The rows come from 5 hidden closed curves, with some noise, and rows from the same curve form a group. Each curve winds through 8 dimensions. The rows are also pushed far along 5 directions, which tell nothing about the answers.
Some rows, each with its group after it:
[-10  -9  26   8  69 -28 -28  18  -1  -4   0  19 -49 -38  -8 -49  16 -14
  17 -18   0  23] -> j_19
[ -6  -9  29   2   0 -11  27  -3  -4   2 -13  17  -5  22  -9 -35  11  -2
  16  21  -2  20] -> j_134
[ -7 -12  44  -3  35  -8 -10 -11 -17   6 -14  36 -47  32 -12 -54  22  -5
  15  22 -32  28] -> j_19
[-12  17 -36  18 -17  -6  -8  52  -1  11   6 -43  42 -50   7  51 -15  19
   3   9   9  -5] -> j_134
[  6  24  -8  20   1  -3 -47  24 -10  14  20 -16  -7 -35   2  22  -8  -5
 -21 -19  -8 -11] -> j_519
[ -1   2  -2  -2 -10  -1 -27   6  15  10   4  -6  10 -26   7  17 -31   7
 -11 -14  22   1] -> j_519
[  1  -8  36 -19 -35   9  30 -13 -11  -9   0  -1   7   8   6  14   9 -11
  -9 -34  43   5] -> j_801
[  1  -4   2 -17   0   0 -20   5  -2   1  -3 -10  -1 -16   3  21 -13  -7
   1 -26   2  12] -> j_801
[-34 -10  19 -13 -25  33  39  34 -23  24  -7  30  29  41 -35 -33  54   6
  16  16 -51  20] -> j_801
[-11 -16 -14  19  18 -19  14  19  14  19 -16  14  27 -13 -15 -33  -6  -6
  24  28 -21   7] -> j_134
[ -4   3 -21  18   5 -28   8  -4  11 -12   0 -33   1 -49  17  28  -7   6
  -2 -16  41  -1] -> j_519
[-13 -15  11 -23  13   4  -5  21   6   2  -9  10   4 -28  -8   7   0   1
   3 -36  24  15] -> j_299
[  9  14   6 -15  13  -9 -30 -32  -1 -17  28  -9 -48   3   2  -2  13  23
 -21  -3   7   2] -> j_299
[  4  18 -20  -3  50  -1 -51  21   1  -3  31   5 -27 -35  -9  -8  -2  11
 -17 -20  -8 -11] -> j_519
[-10   3   7  34   4 -22  -7  32  -7  23  -9  -4  10 -16  -8 -13   1  -5
  14  19 -23  15] -> j_134
[ -1 -11   0 -33   6 -10 -14 -11   7 -15  16 -22  -5 -36   5  18  -3  -6
  -3 -47  28  10] -> j_299
[ 32  21 -13  23  10 -14 -23   2   9 -12  15 -16  -7 -25  19  25 -32   4
 -20   7  47 -36] -> j_801
[  7   8  11  15 -21  12   3 -20   0  -1  -8   5 -14  22  15   6  -2  -1
  -7  13   9 -13] -> j_19
[  0  14 -32  14 -36   7  10 -13  -3   2  13 -30  30  14  15  25  -9  10
 -10  22 -14 -17] -> j_134
[ -5 -21  21   1 -16  -7  35  -6  24  -5 -20  11  21   5   7 -21 -16  -7
  20   7  40   9] -> j_19
[-13 -28  21 -27   9 -12  32   3  -3  -1   2  12  16 -18 -12 -31   8 -21
  20 -27  16  23] -> j_19
[ 19   5 -10  15  11   0 -11 -15  10 -16   3  -5  -4  19  13  -8 -10  -8
  -5   7  -2 -19] -> j_19
[  8  26 -38  12   0   2 -31 -13  -1  -9  28 -34  -4  -6  19  28 -12  17
 -23   5 -11 -21] -> j_134
[ -5 -28   5 -35  14  -8  22  16  11  -8  -1   6  24 -43  -7  -2  -7 -17
  18 -39  43   9] -> j_134
[ -1  19   7  24 -45   5 -33   8  -3  15   1 -31  14  11  18  42 -10  21
 -23  11   2  -3] -> j_519
[ -8 -17  56 -48 -45  31  -5 -25 -22   8   1  12  -3  35  -1  13  14 -12
 -22 -58   5  25] -> j_19
[  8  11 -28  17   0  -5 -22  24  14   5  13 -16  16 -33  -8  12  -2  -8
  -7 -16  -8 -15] -> j_299
[-14 -24  11  -2   8 -13  14   1  17   5  -6  13   9 -39  -7 -27   0 -29
  13 -44  19  14] -> j_801
[ 20   5   8  39  24 -34  -1  29  13  -9 -16  -6   6  -9   1 -12 -16 -10
  13  13  17   1] -> j_801
[ -3  -1  18 -14  16   4 -29  12  -5  17   6  24 -15   0 -14 -21  -7   5
   0   7 -15  10] -> j_519
[-18   6   6 -12 -34  14  20  -3 -47  17  23 -12  10  11  -3  15  32   2
  -5  10 -30   2] -> j_134
[ -4   2  17  21  23  -2   2  11 -23  17  -1  30  -9  20  -5 -44  -1  -6
  11  43 -30   0] -> j_299
[ -4  16  -8  -8 -21  29 -11 -32 -15  -4  17  -7 -22  26  14  20  16  14
 -27  -4 -12 -15] -> j_19
[ 36  26  -3  10 -44  19 -17 -58 -13 -16  18 -25  -6  71  35  37 -23  12
 -40  28  -3 -35] -> j_19
[ -6   2 -14  26 -29   4  25 -10  16   4 -13  -3  20  19  -1  -2  11   6
   0  19 -10  -8] -> j_519
[ -1  11  24   8   0   5 -15  25 -29   5  -1  -4  -8  25  -8   1  25   0
  -3   2 -34  15] -> j_801
[  2   6   4  -5   9  -8 -22   9 -19   4  14 -13 -13 -30   4  21  -1  -5
 -10 -21   7   1] -> j_19
[ -1  -6  29  -7 -44  29  54   4  -5   1 -27  27  25  67 -19  -8  26   2
   3  12  -4   5] -> j_801
[ -6 -13 -17   0 -16 -18  19 -22   7   0  -6 -26  26 -25  18  20 -24 -10
   8  -7  17   5] -> j_134
[ -7  -7  19  21   1 -12  18   4  -5   3 -24   5  -4  10   3 -16  10 -10
  20  19  -5  14] -> j_19
[  3   7 -54  29  10 -32   1  14  37  -3  -3 -29  21 -54  -3  17 -16   8
   8   5  11 -10] -> j_299
[ 18  -5 -14  21  24 -26  37  13   8 -10  -9   3  21 -10  -5 -13  -6  -7
  14  25  24 -17] -> j_134
[ 24 -13  -6  22  41 -31  36 -10   2  -1 -18  32  -2  23 -14 -61 -17 -28
  39  63 -31  -7] -> j_519
[-26 -14  13   5 -11  -3  21  43 -20  28 -16   5  29 -21 -22  -6  27 -21
  20 -16 -28  25] -> j_134
[-26   1 -10   3  24  13  10  38 -19  15  13  22  -4 -19 -29 -35  50  -9
  14  -3 -46   0] -> j_19
[-16   7 -14 -19 -10  35 -27  23  -7  10  22  -2   6 -16  -4  22  16   9
 -17 -30 -11 -11] -> j_19
[ 21   0 -24  32  10 -18   0  -9  23  -3 -15  -6  22  -5  20   1 -49 -13
   6  25  13 -21] -> j_299
[ 30 -13   8 -15  54 -29  15 -50  20 -37   0  23 -49   3   1 -41  -9 -11
   8   2  37  -7] -> j_299
[ 18  -6  21 -29  16  -9 -12 -27   7 -19   6   7 -37 -22   5   1 -20 -19
  -5 -43  39   5] -> j_801
[  1 -19  21   4  -1  -5  49  -2   6  -7 -27  20  16  15  -3 -14   9  -5
  11   6  37   0] -> j_801
[  5 -16  -1 -17  41  -7   2  10   5  -8   1  16  -4 -20  -8 -21   0 -13
  14 -10  11  -2] -> j_801
[ -9   2  13  -7  11   6 -35  25 -17  20  16   9 -15 -32 -15  -6  16 -20
  -6 -39 -23   8] -> j_519
[ -3  -4  10   7   7 -11  -2 -13  20  -6 -13   6 -13  -5  -3 -10   1   2
  -5 -22  16  14] -> j_299
[ -8  11 -34  12   0  -9 -13   8   5   9   9 -19   1 -32  -5  18   6  11
  -4   1 -17  -2] -> j_299
[  1   4  -4 -11  -1   7 -10 -23  -8   7   1   9 -25  39 -13  -7  20  17
  -1  33 -47   5] -> j_299
[  2   0   6  -1  27  -3 -11  -1   4  -2  12  18 -13   0 -11 -29   9   6
 -10  -6   4  -4] -> j_134
[ 21  -1  19  -5  18  -9  -1   7   0 -11  -3  11  -5   7  -2  -7 -18  -6
   0  -3  26  -1] -> j_519
[  3  -8  19 -21   6  -9 -13   5   5   3   8   8 -13 -20 -13  -7   3  -4
   4 -15  14   9] -> j_299
[  6  16   9   8  -4   4   0 -23 -38   5   7   3 -23  49   0  -8  11   2
  -8  35 -50   4] -> j_519
[ -9   6  13 -22  13   3 -27  29 -24   9  22   0 -22 -42 -15   7  17 -10
  -2 -38  -9  13] -> j_801
[-17 -20  21 -21 -21   3  10   8   6   4  -3  -5  27 -10   3   3  -5  -3
   7 -26  27  20] -> j_801
[ 11   8   4  31  -1 -22   0 -22   6   5 -22  -1  -6  35  11  -8 -32  15
   4  55  -9   8] -> j_519
[  7  17  -5  24  21  -3 -24  37 -10  12  12   7   4  -3 -21 -14  15  -2
 -12  -3 -34  -7] -> j_19
[ -4 -32  29 -30 -18 -10  30 -49  23  -8 -16  15  -5  15   1 -24  -9 -10
  13 -13  28  26] -> j_299
[-18  -3  20 -15 -59  42  26  23 -23  17   7   5  40  24 -10  11  31 -13
  -4 -19 -15  -2] -> j_19
[  7  10  -2  27  18 -13  14  24 -23   5  -4   2   3  11 -11  -7  21   1
   4  33 -24  -8] -> j_134
[ 21  -9   0   1 -14 -12  20  -2  24  -8 -20  -2  17  -5   0  19 -20  -7
   6   1  36  -7] -> j_299
[ 15  13 -16  20  -3   0   7  17  14  -9 -22  -7   6   5   1  26 -12   8
   2  14   9  -9] -> j_134
[  9   1   5  13  15 -13 -19  12  14  12  -5  17   0  -4  -6 -20 -28   2
   6  26   0   0] -> j_519
[ 38  11  -3  30  -2 -13  12 -31  24 -18 -36   5 -15  42  13  13 -34   9
  -5  40  22 -16] -> j_801
[ -7   4  16 -13  36  -4 -53   7 -21  11  31   6 -35 -25   3 -15   5   9
 -10   0  -4   0] -> j_801
[ 21  16  -3   8  28 -11 -25   3  -1 -17  22  -9 -14  -2   7  -4 -10   4
 -13   2  12 -15] -> j_519
[ -3  -4  11  20 -36 -12  14  -7   5  12 -19 -14  23  10  11  11 -19  -2
   5  16   6  11] -> j_134
[ 18  18 -12  41   7  -5   2   9   4  -5 -19  -2   8  48   3  -1  -5  21
  -4  55 -19 -14] -> j_299
[  8  19   1  -1 -19   5  -9 -40 -24  -7  14 -20 -20  25  19  25  -6   6
 -26  -4 -11   0] -> j_519

New rows. What belongs after each?
[  0   7   9  14  35  -1  -9  22 -14  12  11  29 -13  21 -25 -48  29   9
   1  31 -39  -2] -> j_134
[-16  -7 -14  -1 -50  -2   3 -25  10   7   2 -38  23 -43  23  46 -14 -12
 -11 -48  27   5] -> j_519
[ -2  -4  13   4  17  -7  -6  24   5   4  -8  13   5   0 -12 -16   5   5
   4   1   3   9] -> j_134
[  4  -5   0  -4  -4  14   5 -18   8  -5  -3  11   0   9   4   3   3  -1
 -14 -16  17 -14] -> j_801
[ 17   2 -12   4  39  -8 -14   4   7 -10   6   5  -5 -24  14  -3 -34  -4
  -2   1  30 -21] -> j_299
[  3  -4 -28  12 -22  -5  28 -23   6  -8 -14 -26  32  -9  29  37 -34  -5
  -1   1  27 -13] -> j_299
[-12  16  36 -13 -13  13 -45  22 -38  14  25 -12 -13   5  -3  17  22  11
 -26 -28 -15  18] -> j_19
[  2  -6   2  43  -5 -24  20  16  22   7 -15   2  28   7  -6 -36   1  -9
  23  41  -7  -3] -> j_519
[-23  -3  22 -27 -11  12 -25 -28 -25  15  21   3 -29  -5  -1   1  21   2
 -22 -38 -17  19] -> j_134
[-16   5  12  -6 -16  15 -24 -12   1   1  10 -10 -14   5  20   9  -1  20
 -12  -1  13   5] -> j_19
[  0  23  -2  20 -22  14 -10  40 -32  20  15 -12  19   2   0  30  13  14
 -13  30 -13 -22] -> j_801
[ -8  34 -13  18  22   2 -50  43 -33  18  42 -14 -19 -45  -4  12  15  12
 -20  -3 -22 -13] -> j_299
[-14 -16  23  -9  -7  10  23  20 -10   0 -10   6   7 -12   4  -5  16 -20
  24  -9  14   6] -> j_19
[ -6   4  -5  19  -8 -14   4  18  -8   5  -6 -25  26  -9  14  19 -15   8
   6  19   7   6] -> j_299
[-11  14 -10  -5 -23  -3 -32  30  -3  12  24 -34  11 -52  -1  46   3  12
 -16 -31  14   3] -> j_299
[  5 -12  -4  -4  31 -14  19  24  18  -5  -6  20  11  -3 -24 -35   5   3
  26  29   2   0] -> j_299
[  0  18 -15  12 -35  23 -13  23 -13  20  -8 -14  19  21   0  41  -1  10
  -7  22 -37  -8] -> j_134
[  5  31 -10  32   4  -7 -33  42 -20   5   7 -29  -9 -15   2  24   6   0
   0   8 -34   1] -> j_134
[  0  -5  45 -28 -19  14  -4 -51 -18 -13   7   7 -37  50   9  -8  23   1
 -19 -21   2  15] -> j_519
[  7   0  20   3  24   4 -19  22  -2  -2  16  22 -14  -5  -9 -38  13 -18
   3 -12  -2  -8] -> j_19
[ -6  18   5  21  18  -5 -38  39 -14   9  19  -9 -12 -43  -5   7  19  -6
 -18 -37  -2  -3] -> j_801
[ 14  10 -15  13  52 -31 -40  -2  29 -13   1  -1 -36 -33   6 -10 -34  19
   0  11  25   1] -> j_801
[ -4  18   6  24  -1  -3 -33   5 -29  26  15  -1 -21  13  -4 -14  14   0
  -4  36 -59   2] -> j_519
[ 10 -27  27   6  -2   6  34 -10  29  -9 -40  37  12  50   0 -45  -7 -23
  30  23   8  -1] -> j_19
[  2 -20  -2 -23 -18  17  21 -30  19 -19  -8  -1  19  13  13   6  -7 -18
  -2 -39  25  -4] -> j_19
[ 26  45 -17  49   1  -7 -31  16  -7   1 -12 -17 -20  36   8  34 -18  41
 -16  71 -22 -16] -> j_801
[ 12 -17 -15   7  33 -35   4   4  40 -17 -20  -5   5 -52  -2  -1 -20 -20
  13 -39  40   5] -> j_299
[  6 -22  32 -33 -21  10  31 -18   2 -16 -18   8  -1  13   0   3   2 -33
  12 -46  22  17] -> j_134
[-14 -15 -12  -3  19 -13 -10   7  18  10   2   3  14 -40  -6 -12 -10  -3
   5 -20   7   8] -> j_134
[-27  -1  -9  -6 -13  14  -5   2   1  10   8  -6   4 -16  -8   4  29   6
 -11 -35 -15   9] -> j_519
[ -3   8  -3  -1 -12   4  12  17 -16  -2  -1 -13   3  -7 -10  20  20 -13
   0 -28 -17  10] -> j_801
[ 12  -6  23   5   6  -8   2 -18  -9   0 -23  13 -24  33   1  -7   6  -6
   5  20 -12   7] -> j_519
[ -1  19  11  -2  20   8 -20  25 -33  16   9  19 -25  19 -19  -9  15  22
  -5  34 -36   4] -> j_519
[ -2  -3   4  -8  16 -18  -3  24   2 -11  11 -17   6 -60   6  17  -9  -4
  -2 -42  56   3] -> j_299
[ -4 -10  16  -5 -10 -11  24  -4  -3   2 -15   1  15  11   1  -5 -16   1
  12  13  11  19] -> j_519
[ 13   2  26   7  20  -2 -21  -1   1 -10   1  12 -25  18  -6 -21  18  -8
  -9 -16  -2   0] -> j_519
[  6  -3   6 -13  17  14 -18  10   0   4   8  21  -2   3  -5 -13  -8  -3
  -4  -5   0 -10] -> j_299
[ 13 -23  16 -41  32 -11  -6 -18  12 -22   7   8 -13 -26   6  -3 -19 -13
   1 -41  54   2] -> j_134
[ -2   8  15   3 -22  -1 -11 -24 -11  -4  -5 -22 -12  12  23  34  -8  15
 -21 -11  19  10] -> j_299
[  7  10  18 -22  35   3 -58  -5  -9   5  21  21 -48   0  -4 -13 -14  15
 -18  -2  -4   6] -> j_519
[ 23  19 -18  19  18  -1 -22 -17  14 -13  -1  -1 -23  15  13  13 -18  25
 -22  25  16 -26] -> j_801
[ 15  12 -22 -18  29 -13 -49 -18  29 -27  25 -23 -29 -37  13  25 -24  30
 -26 -27  51 -12] -> j_299
[ 35 -12  -1   2  41 -30  15 -32  26 -28 -15  16 -17 -19   4 -19 -41 -34
   4 -31  43  -6] -> j_519
[-10 -18 -16  14   1 -28  26  -3  24   5  -7  -7  26 -64   1  -3 -15 -26
   7 -41  36   3] -> j_134
[ 18   3  36   7  21 -18   2 -19 -18  -4 -10  21 -38  30  -3 -27  -7  -9
   2  18  -4  13] -> j_519
[ -7  14   0 -20   0   7 -43   8 -12   1  15 -22 -21 -13  11  35  -9  24
 -10  -5   1  10] -> j_134
[  7  16  12  15  25 -17 -23  24 -18   7  25   4 -18 -18  -8 -24   2  -2
   0  18  -8  -3] -> j_519
[ -2  -3   4   5  32 -14 -24  32  11  16   3  20  -2 -31 -17 -29 -16  -3
  11   5  -3   7] -> j_519
[  1  -2  -7   6  -5  -9  16  21   8   3 -18  -5  19  -3   0   7 -18   5
  23  34   5   4] -> j_134
[ -5  -8  15   1  -9   5  -6   7 -12  19  -9  13  -2   1 -11  -6  12 -21
   5 -12 -29  10] -> j_519
[ 15   1  16  -9  17  -3 -22  -8 -14   0  -9   8 -28  30   0  -3  -7  -1
   6  21 -28  11] -> j_801
[  8   7 -25  39 -23 -18  23  -9   9   6  -9 -18  25 -15  13  15 -26 -12
   4  23   7 -17] -> j_299
[  2  -8  13  -8  31 -20  -4  20 -16   0   8   3 -11 -13 -14 -23  18 -15
  19   3 -17  13] -> j_299
[-13  -3 -15  27 -26 -24  23  11  18  12 -12 -21  35 -22  -2   2  -8   4
  15  18   3  11] -> j_299
[ -5   3   5  -1  -2  -7 -33  11  -8  14   2 -11  -8 -15   0  16  -1   5
  -3  -3 -15  13] -> j_299
[ -6   3 -11  20  -1 -25 -21  20  12  13   1 -22  11 -43   1  13 -16   1
   5  -2   5   9] -> j_299
[ -9  -9  -4 -16 -27  16   6  17   6  11  -7  -2  25 -26  -5  29  -6 -11
   2 -34  10   3] -> j_134
[ 12   4  16   1   1  11 -18 -13   5  -5  -1  16 -27  27  -3  -5  17   7
 -16   2   1 -11] -> j_519
[-17 -12  25  -3  18  -5 -16  19  -2  11  11  17  -9  -7 -18 -46  31  -9
  13  -6 -22  17] -> j_519
[-10 -10   1 -24  10   3 -34 -16   7   5  15   1  -7 -20   5   2  -9   8
 -18 -34  10   8] -> j_134
[ -7  23 -17   6  -1   3 -16   6 -18   9  21 -13  -7  -4   2  13   1  28
 -13  25 -15  -5] -> j_519
[ 25   8  17  14  -7 -13   1   1  15 -11 -24  -2  -1  25   9  14 -32  17
   0  33  34  -1] -> j_801
[-20   9  -9  -3 -15  -6  -5  34  -5  14  23 -20  13 -42 -18  11  27  11
   0 -15  -6  10] -> j_299
[-19 -12  12 -18  -1   6   7   7 -21  11  15   6   1 -28 -10 -14  22 -28
   5 -42 -14  13] -> j_299
[ 19  -8 -20  33  24 -28   1 -10  32  -7 -11   3   3 -24   2 -25 -16 -31
  13  -3   3 -15] -> j_519
[ 20   1  15 -16  11  -6   4 -32   4 -18  -7  10 -28  11   9   9 -22  11
 -12  -1  43  -3] -> j_519
[ 19  -2 -16  -9  -4  -4   7 -25   8 -13  -4 -11   9 -16  14  30 -37 -18
 -11 -33  26  -9] -> j_519
[ 22   4   0  17  -5 -19   3 -13   0  -3 -12 -11   3   4  15  19 -30  -2
  -2  22  20  -9] -> j_19
[-42  -3  20 -21   5   7 -21  40 -35  21  13  -9  -8 -44 -12  13  41   6
  -3 -46 -12  33] -> j_801
[ 29   9 -22  22  27 -32 -34 -14  51 -23   8 -12 -21 -44   3   0 -24  -4
 -15 -32  40 -16] -> j_299
[-18  -9   8 -37 -19  15  -2 -31 -10   0  27  -4  -2  -3   5  -2  10  -1
 -13 -34   2  11] -> j_134
[  9  23 -16  35   6 -21 -21  14  11  -2   6 -20 -12 -22  -9  11  13   8
 -12  -4  -6  -6] -> j_299
[ -3   7 -15  18  18  -3 -29  20  -4  13  17  -1  -6 -29 -11 -14  17 -20
  -3 -17 -37  -8] -> j_519
[ 38 -28  37  -1  28 -18  41 -32  28 -32 -29  40  -4  45   2 -54 -17 -26
  18  13  47  -9] -> j_801
[ 24  15  -3  15  10  -5 -16  14  -3  -2  -6   0 -12  21  -9  11   6  11
  -4  28 -15 -12] -> j_299
[  4 -18  13  10  37 -24  -2  12   9   6 -17  23 -15 -26 -15 -36   2 -32
  22 -12  -7  12] -> j_519
[  1  -3  27 -29  -2   5  -4  -2 -18  -8  10  -3 -11   1   6  14   3   6
  -9 -19  29   7] -> j_299
[ -9  -5  16 -44  42  -2 -31 -16 -17   2  36  24 -41 -18 -22 -32  17   4
 -18 -40 -10  17] -> j_19
